Each new row is followed by what is left after taking away its nearest point in the smallest flat space through zero that holds the last named rows.

k_429:
[[ 20  10   2 -11  30 -17   7   3  -3]
 [-12 -12 -13  -5  -5  12   5  -3 -15]
 [-21   2  -5   9   2 -36   8  35 -28]
 [  5  24  32  -4 -12  10   1  15  31]]
New rows:
[ 17  24   2   1  16  24  -8   1 -15]  [  7  19  -1  14   5  16 -14   4 -18]
[-13  -7  24 -17  23  23  14 -23  -1]  [-20  -7  24   4  15  -1   4 -14  -2]
[-17   4  27  17  28 -12 -28  14  23]  [-24 -10  11   3  29   9 -19   5   7]

k_389:
[[ -4  13   0  -9 -11  10 -11  -4 -16]
 [ 27   1   7  22  14 -14   1   5  -8]
 [ 10   8 -13  15   0   8 -11  16 -35]
 [ 37  -7  -8  19 -16   0  17   3 -20]]
New rows:
[  6  19 -14  20 -16   5   4   8   0]  [-2 20 -6 14 -9  0  2  3 13]
[  2 -22  -2 -34 -13  -6  -9 -17 -35]  [  1 -30   0 -23   8 -18  -7  -9 -22]
[  6 -26 -19  -5 -25  18  11 -23 -16]  [ -1 -16  -4   2   8   3  -7 -19  -8]

k_158:
[[ 24   5 -35  13 -29 -45 -45 -28 -47]
 [ 12  29 -25  21 -55 -29 -24 -13 -34]
 [ 25  13 -43  -5 -41 -26 -22 -22 -16]
 [  5  31 -44  -4 -18  -8 -40 -11 -28]]
New rows:
[ -3  -2  11 -23   6 -32  19   0   3]  [-11  13   5 -21   5 -26  10   4  -4]
[  2   1   7  22   0 -13   1   1  18]  [ 1  5 -4 14  6 -8 -7  0 18]
[-18  -4   3  -6  27   6 -15 -33 -31]  [-13   2   5  -7  -2   9  10 -30 -11]
[ 12 -28  -1  -6   6  19   2   9  -1]  [  9 -14  -3   2  -8  17  -3  11 -10]
[-11  10  13  34   3  -9  -1  -8   6]  [ -4   7  -4  16   7  -5  -2 -13  17]

k_530 (4 x 9):
[[-18 -39  19  53  26 -27   0   3   4]
 [-40 -21   8   7  14 -50  22 -18 -36]
 [  3 -44   2  59 -31 -29 -23 -11 -34]
 [-10   6   1  25  24 -60  17   1  -1]]
New rows:
[ 11 -30 -18  -4   9   8  -5   8   0]  [ 11 -19 -22 -10  11  -4   1   7  -2]
[  6   5 -39 -14  -4  -6 -15   2  -6]  [ -5 -10 -29  -5  11  -2 -13   4   1]
[ 15   1  15 -13  -8 -12  -3   2 -12]  [12 -4 20 -9  1 -6 -3  5 -4]
[  3  -6  40 -12   1  -8   5  -4  31]  [  8  -5  34 -13 -16 -13   0 -10  17]

k_445, 4 rows:
[[-37  -8  13 -34  12   3  27 -17 -12]
 [ 12  -2  19  28  42  21 -37  -9  60]
 [ -3  -1  38   5  36 -24  16 -16  34]
 [ 32 -22 -19 -10  -1  27 -15 -45  34]]
New rows:
[ -3  11 -12 -12  13  18  12  37 -14]  [ 15   4  -9 -12  16  10  17  18   4]
[-20  22 -12  15  -8   7   4  -1  -8]  [-11  18  -9  14  -4   2   8 -14   4]
[ 27 -13   2 -17 -36  20   9   4  12]  [  8  -5  20 -11 -19  15  10  18  14]

k_120:
[[ 15  24   5  -7   7 -14 -13 -34 -41]
 [-12  17   4   0   6  13  33  18  10]
 [-27 -15   6 -12 -17  -5 -23 -10  -4]
 [ 39  13  -9 -25  12  -1  -3  -3   3]]
New rows:
[  2 -41  -5  -4 -18  -1 -24   3  -2]  [  4 -10   0  -4  -5   5   6   5 -12]
[ 12 -13  17  17   6   9  -6  41  14]  [  5   2  24   1   4   3 -14  22  -8]
[ 17   9 -21  -3 -42   8   3   0  -2]  [  9  10 -18   4 -43   8   7   0  -6]
[ -1 -40  -4   2 -13  24  12 -17 -21]  [  7 -28  -5  -9  -7  28  21 -14 -19]
[  3   0  13  12 -34   5  11   3  -9]  [ 14   1  10   1 -32   5   7   3  -5]

k_30:
[[ -9   4   8   6   0  26  32  -6   4]
 [  4 -38  -8 -25 -14   6  -2 -15   5]
 [ -6  21  15 -14   9  -6 -17   7   1]
 [  0   1  15   5   6   5 -28  -9 -11]]
New rows:
[ -7  17 -21 -13  21  16   5 -16  -1]  [ -2  11 -27  -8  19   9  -3 -16  -4]
[  3  18   3  19  20  19 -19 -25 -27]  [  4  10 -16  -8  10   4   1 -13 -10]
[-10  -2  21 -29 -16  10  25 -19   5]  [  1   4   9   0 -12 -12   6 -11  -6]
[ 27  -1  12 -19  -2 -14  -4 -17 -23]  [ 25   7  10 -10  -1 -10  14 -13 -21]

k_891 (4 x 9):
[[-16   7   0  22 -30   0   0  -5  -7]
 [-13  -8 -25  43  17  -5  -5 -41  -4]
 [-40  -8   5  20  10 -21 -18 -13  -5]
 [  9  13  -3 -29  17 -16   4  -9  14]]
New rows:
[-24 -22 -11  -5 -22  14  13  16 -15]  [-17 -15 -20 -16  -5   4  16   0  -6]
[  7  -3  21  -3 -12   4  21  36  -5]  [ 0  0  5  8  5 -9 19  6  0]
[-15   9  -4 -18  -4 -11 -32  -9  40]  [ -1  -4  -8  -2  -9  12 -28   0  32]
[-35 -15 -15 -12  18 -21  35  -2 -15]  [-20 -14 -16 -10   3  -6  43   7 -18]
[ 13  10 -19  16  21   2  12  11  -2]  [-2 15 -8 11 10 -7  8 18 -3]
[  3  -5   2  20 -28  30  16  -1 -15]  [-5 -2  6 -5  1  7  9 -8 -4]

k_925 (4 x 9):
[[  1  -6 -16 -33 -13  -6 -21  13   6]
 [-13 -26  23   5  40 -11  21   2   2]
 [ -4  27 -42  -2 -26 -15  -2   6 -20]
 [-12  -5  -6   1 -16   9 -18   3   9]]
New rows:
[ 1 -6 27 -6  9 37  3 -8 40]  [-8 11 -8 -8  4 11 15  0 17]
[-15  -7 -32   4  12 -11   4 -25   0]  [  1  -7 -18  -3  10   1  -2 -30   8]
[ 14 -20   7 -18   8 -13   5   4   7]  [ 6 -8 -1  4 -7 -6  4 -1  3]

k_467, 4 rows:
[[  5 -22  -6  17   0 -13 -25  10 -42]
 [ 43 -16 -22  10   4 -17  -8 -22  10]
 [-11  17  11  -6   2  -2  27  25  11]
 [-23  -2  -8  -6 -11   0  19  12   4]]
New rows:
[ 23   6 -14  -5   8 -12  -7  17  14]  [  1   5 -11 -10   2   1 -15  12   7]
[-16  10  18 -27 -12  14  -5   1   3]  [  6  -2   4 -17 -10  -4  -4   4  -1]
[ -2 -26  21 -33  11 -47  -6   1  11]  [-11 -24  25 -36   9 -39 -11  -5  11]
[-14  29  -5 -14  -4  -3 -16  10 -40]  [  3  28 -18 -17  -5  -8  -4  -3 -15]
[ 0 10  5  3 -4  6 17  8  1]  [ 4  2  0  6 -5  7  6 -2 -4]
[ 24  26 -28   1  20  13 -18   3 -10]  [  4  24 -33  -4  11  16  -6  10  -8]

k_992 (4 x 9):
[[-11  42   0  24   7  10   6   9 -12]
 [ 11  15   8  33 -24  22   4  -4  20]
 [ 15  26   2  11  18 -18  28  -4  20]
 [-28  15  29  26  24 -14  16 -29   1]]
New rows:
[-29  26 -19  12  19 -26  -8  19   0]  [-17  -1 -14  12  -3 -18 -14  10  18]
[ -5  26 -12  20  18  15 -17 -28   4]  [  6   7 -20   0  15   9 -21 -24   7]
[ -7 -24  -5  20 -18  17  26 -18  -3]  [ -5 -13 -17   7  -4   8  29  -5 -13]
[ -6 -11  12  27   0 -10 -15  27   0]  [  0 -12   9  21   5 -17 -10  28   4]
[  0  11 -26  16   3  -7 -18   9  -6]  [  0  -3 -17  16   3 -13 -16  -4   3]
[-10   9 -14   1  16  -8 -24  -1 -20]  [  5   2 -10   8   5  -7 -18  -8   1]

k_152, 4 rows:
[[ 27 -32   0   4   7   8   0   0  -6]
 [-16   3 -13   1  20 -32  11 -41   6]
 [-14   0 -26  23  31  -5 -38 -11  -6]
 [ -7 -24   1 -19  21   0   0  16  30]]
New rows:
[-27  17 -27  -6   8 -14  10   9 -14]  [ -6  -3 -21  -7   4  -4  15  15 -18]
[ -9 -27   0 -21 -23   8 -24  16   9]  [-11 -17  -5 -13 -25  -5 -17  -9  -2]
[-25   8  25  -7  10  -3  -3 -10  25]  [ -3  -1  25   6   3   7  -8 -12   6]

k_904, 4 rows:
[[ 32 -19   4 -35 -20   6 -11   5  -6]
 [ 20  15   8 -19  22 -21 -29 -36   5]
 [ 16  26  32  -6  15 -13  38   8  18]
 [ 18 -22 -45 -11  23  11  -2 -18   3]]
New rows:
[  1  13  -2  24 -17 -23   0   9  24]  [ 12   2 -13  13 -17 -19  -5   5  22]
[ 25 -13  27 -19  26  15   7  27 -16]  [  1  -9  16   1  31  13  -9  16 -21]
[-10  29  21 -10  29  28 -18  19   2]  [ -6  16   7 -14  26  36 -18  21  -1]
[-12   5  14  15 -16  15   4 -23   7]  [  0  -1   7   5 -13  18   7 -24   9]
[  0  29 -14   7 -15  13 -13  -1  22]  [  7  26 -14   1 -16  15  -8   2  23]
[-15 -23 -12 -29  22  27  13  14  10]  [-25  -7  10 -25  18  14  -5   7   7]

k_233, 4 rows:
[[-11  10  -7 -22  -2   2   2   0   5]
 [-13 -59   6  15 -32   9  32 -37  22]
 [-14  -4  12 -18 -30   2 -19  13  -5]
 [ -4  18 -12  15 -17  10  13 -10 -21]]
New rows:
[-25 -16  20  -1  29 -26  12 -18   1]  [-28   1  19   1  14 -22   5 -11 -17]
[ 13 -26   9 -22  -7  -3 -24   7   1]  [ 15  -7  -8 -10  -1   3  -5  -6  -9]
[ 10 -18   0  29 -22 -15  12   8 -17]  [  3  -4  -8  -2  -6 -18  11  12  -3]
[-20  24  19  12   4 -15 -28   6 -14]  [-25   8  12  10   7 -12  -7 -13   2]

k_393, 4 rows:
[[  7   5 -19  16  -8  15 -33  -1   7]
 [  9   6  10  16 -29   4  -2   3  -9]
 [ -2 -27  -8   5 -38  -4 -27 -18   7]
 [ 32 -17  32 -16 -13  39  -7   4  -9]]
New rows:
[-42  19   4   3 -33   2   4 -20 -26]  [-34  15   2 -13  -6  22  -5 -17 -20]
[ -9  19 -14   5   0 -18   8  12  -1]  [ 2  2 -5 -8 -4 -3 -1  8  0]
[ 21 -14   0  13  12   7  -2  15  12]  [ 13 -15   0  15   6  -7   6  12  11]

k_595:
[[ -8   1 -19 -36  11 -15 -30   3  20]
 [ -9 -15  -8 -11   3 -12  -8   4  32]
 [-18  -1   8 -38   1 -10  36 -21  10]
 [-40  12  17  17  13  -8  -2  14  15]]
New rows:
[-23  24  26   3  -4  28  24 -26 -27]  [ -8  -1   2   0  -5  20  -9 -14   5]
[ 28  29  16  -5  -3  -1   2  17 -22]  [ 18  13  15  -7  -3 -10   5  20   8]
[-12  29   9 -29 -22 -25  20  22  27]  [ 13  26   4  -7 -29 -13   9  27  11]
[-27  13   6  16  12  21 -23  28 -17]  [ -9 -10  -2  -7   0  19   1  10  -4]

k_346:
[[ 23  12 -11 -29  13   5 -25 -23 -38]
 [ 18  20   4 -54 -25 -12 -37  14 -42]
 [ 14   1  33 -27   8  12  39 -37 -11]
 [-13  22  60 -24   3  -8 -16 -44 -14]]
New rows:
[  9 -25 -11 -23 -25   4 -15 -29  -5]  [ -2 -29  -9  -7 -26   2 -11 -23  10]
[-16 -28  -5  17  -1  10   1 -25  28]  [ -5 -21  -6  -9 -15   6  -9 -14  10]
[ 25 -13 -10 -28 -24 -26 -20  18  16]  [ 19 -16  -2 -10  -2 -18 -10 -11  25]

k_679:
[[  3  28 -24  -7   7  14  11  -7 -21]
 [  6  39   1  10 -23 -10  16 -16 -49]
 [-15  32  18 -11  12  -5  15 -12   4]
 [-37  12 -15  31  12  -8  17   0  10]]
New rows:
[-42  -3 -10   3   1   8  -1  11 -12]  [-26  -6   4 -13  -5   9  -8   9 -16]
[  6 -10   3   7  26  16   4 -29  -2]  [  7 -13   8  14  18  10   3 -29  -7]
[-3  3 -8 -6  4  4 -9 31  9]  [-3 11  1 -3 -4 -3 -6 27  0]
[ 4 10 -6  4 -5 -7 -9 17 -4]  [ 2 11 -2  0 -1 -7 -9 17  2]
[-24 -10  -3   8  -6   4  10  17 -31]  [-19 -11   8 -11   2   8   6  16 -19]
[ -5   7  17  -6 -16  -2   2  -8 -37]  [-15  -8   4  -6   1   7  -2   1 -12]

k_942 (4 x 9):
[[  4 -11  -8  -3  10  11   1  -7   9]
 [-13  33  -1  -9  16  -5 -15  21   2]
 [  4 -11  14 -15 -11  11 -19  13  12]
 [ -2   8 -60  26 -11  19   3   4 -17]]
New rows:
[ 27   3   2  -5  -1 -22  36  -8  12]  [ 25   9  -8 -10  -8  -9  18  10  16]
[-23  11  35  28 -12  -8  -4 -20 -17]  [-20   3  13  20   1  17 -15 -16  -1]
[-14  33  -6   2   6  -1 -11   3  26]  [ -5  10   0   9 -11  -1  -1 -10  22]

k_972:
[[ 11  14  26  12 -28  21  14 -15 -43]
 [  5  28   2  -6  13 -13 -24  -6 -43]
 [ -6   6  39 -26 -32 -18 -39  15   7]
 [-21  40  -7  15   6  17  14  22 -28]]
New rows:
[-16 -46  18  -2  15  28  -3 -23  -8]  [-30 -26  16  -5  21  24 -12  -5 -12]
[  2  -8  -3  39   5  -5 -16   6  -9]  [  1 -11   2  37  -1  -5 -18   9  -2]
[-19 -15 -20  15 -22   4   1   5  -1]  [-14 -13 -19  10 -18  -4 -11  -1 -10]
[  2 -21   8 -15  15   7 -13 -29   7]  [-13  -2   9  -9  12  17  -5 -11   2]
[ 11  -3 -12 -12   5   0  -2  23   1]  [ 16  -5  -6 -10  -2   4   2  17  -6]
[ 10  -2  25   9   4  13 -14  14 -37]  [  6 -18  11   9  14  10  -9  19  -8]

k_979:
[[  3  -5  12 -35  14  -3 -14   3  39]
 [ 31 -20  -9 -21   4   4  -7  37  26]
 [ 16  22  -6 -52  37  10 -27  18  47]
 [ 15 -31  -2  -9  47  -5   0  16   5]]
New rows:
[  2  -1 -12  10 -17   9 -34  -4 -10]  [  0 -11  -6   5  -3   4 -34  -7  -5]
[ -9   4   7  -3   2  39  -2 -12  17]  [-4 -9  4  7  2 38  4 -6  8]
[ 13   9  19 -22 -26   3  13   7   6]  [ 10   7  15 -13   0   2  17   2 -10]

k_498:
[[ 13  26  10 -23  25 -10  -5   0 -10]
 [ 28   5 -10   0   5 -14 -22  13 -14]
 [  2  17 -15 -32   9   8  20  -8  -4]
 [ 14  60 -13   0 -20   3 -15  -5  21]]
New rows:
[-12 -24 -27  37  -3   2   5  -9  -1]  [ -6   5 -14  18  17  -4   2 -12  -4]
[-36  -4 -36   5  -4 -34  14  -4 -28]  [-36  13 -21  11  -1 -39   3  -5 -22]
[ -3 -36  13  -3  11  11   1   3 -10]  [ 5 -3  4 -4  0 13 -6  0  1]
[ 17 -21  11   9  -4 -22 -10  21 -24]  [  1   3   7  -2 -13  -7   9   6  -7]
[ -4  12  26 -19  10   1 -29   1 -11]  [ -8  -3   4 -14  -9  12 -18   0  -7]

k_290, 4 rows:
[[ 22  22 -14  -7  21 -27  30   1 -33]
 [  5  11   6  -6  19  13   3 -13 -16]
 [  7  31  11   0 -30   7   5  -1   4]
 [-22  37 -27  -9 -41 -23 -18  11 -18]]
New rows:
[ 11 -15 -15  21  12  -6  -1   6   6]  [  8   4 -10  17   2   5  -7   0   1]
[-1 -5  1 -5 22  2 10 11  7]  [-6  6  0 -6  7  3  4 12  7]
[  3   0 -14 -42  42 -30  -2  29  10]  [  3  15   6 -40  18  -5  -9  22  26]
[-23   7 -16 -11  19  -3 -29   0  -2]  [ 0 10 -1 -3 10 -4 -5  4 13]
[-36 -14  -3   3 -13   0   1  18  12]  [-20   1   5   0   2   5  17   9  -2]

k_879, 4 rows:
[[ 15   2   7 -15 -19  -3  -2  11 -16]
 [ -8   3  -9 -11 -24  19  30  -2  -4]
 [-18 -33  17 -11 -33  -6  16  -3  -5]
 [-37  21   0 -18  -3  -5  -4 -11  -9]]
New rows:
[ 26 -10  -5  -6   6   3  -2  27  26]  [ -3  -2  -3 -17   2  -1  -2  18  22]
[ -2 -25  22  -5  26  11  27  19  23]  [ -4  -1  22 -21  24   7  16  22   9]
[ -7 -25  -4  -9  16   6 -14  -8   3]  [  1 -14  -9 -16   9  13  -9  -4  -4]
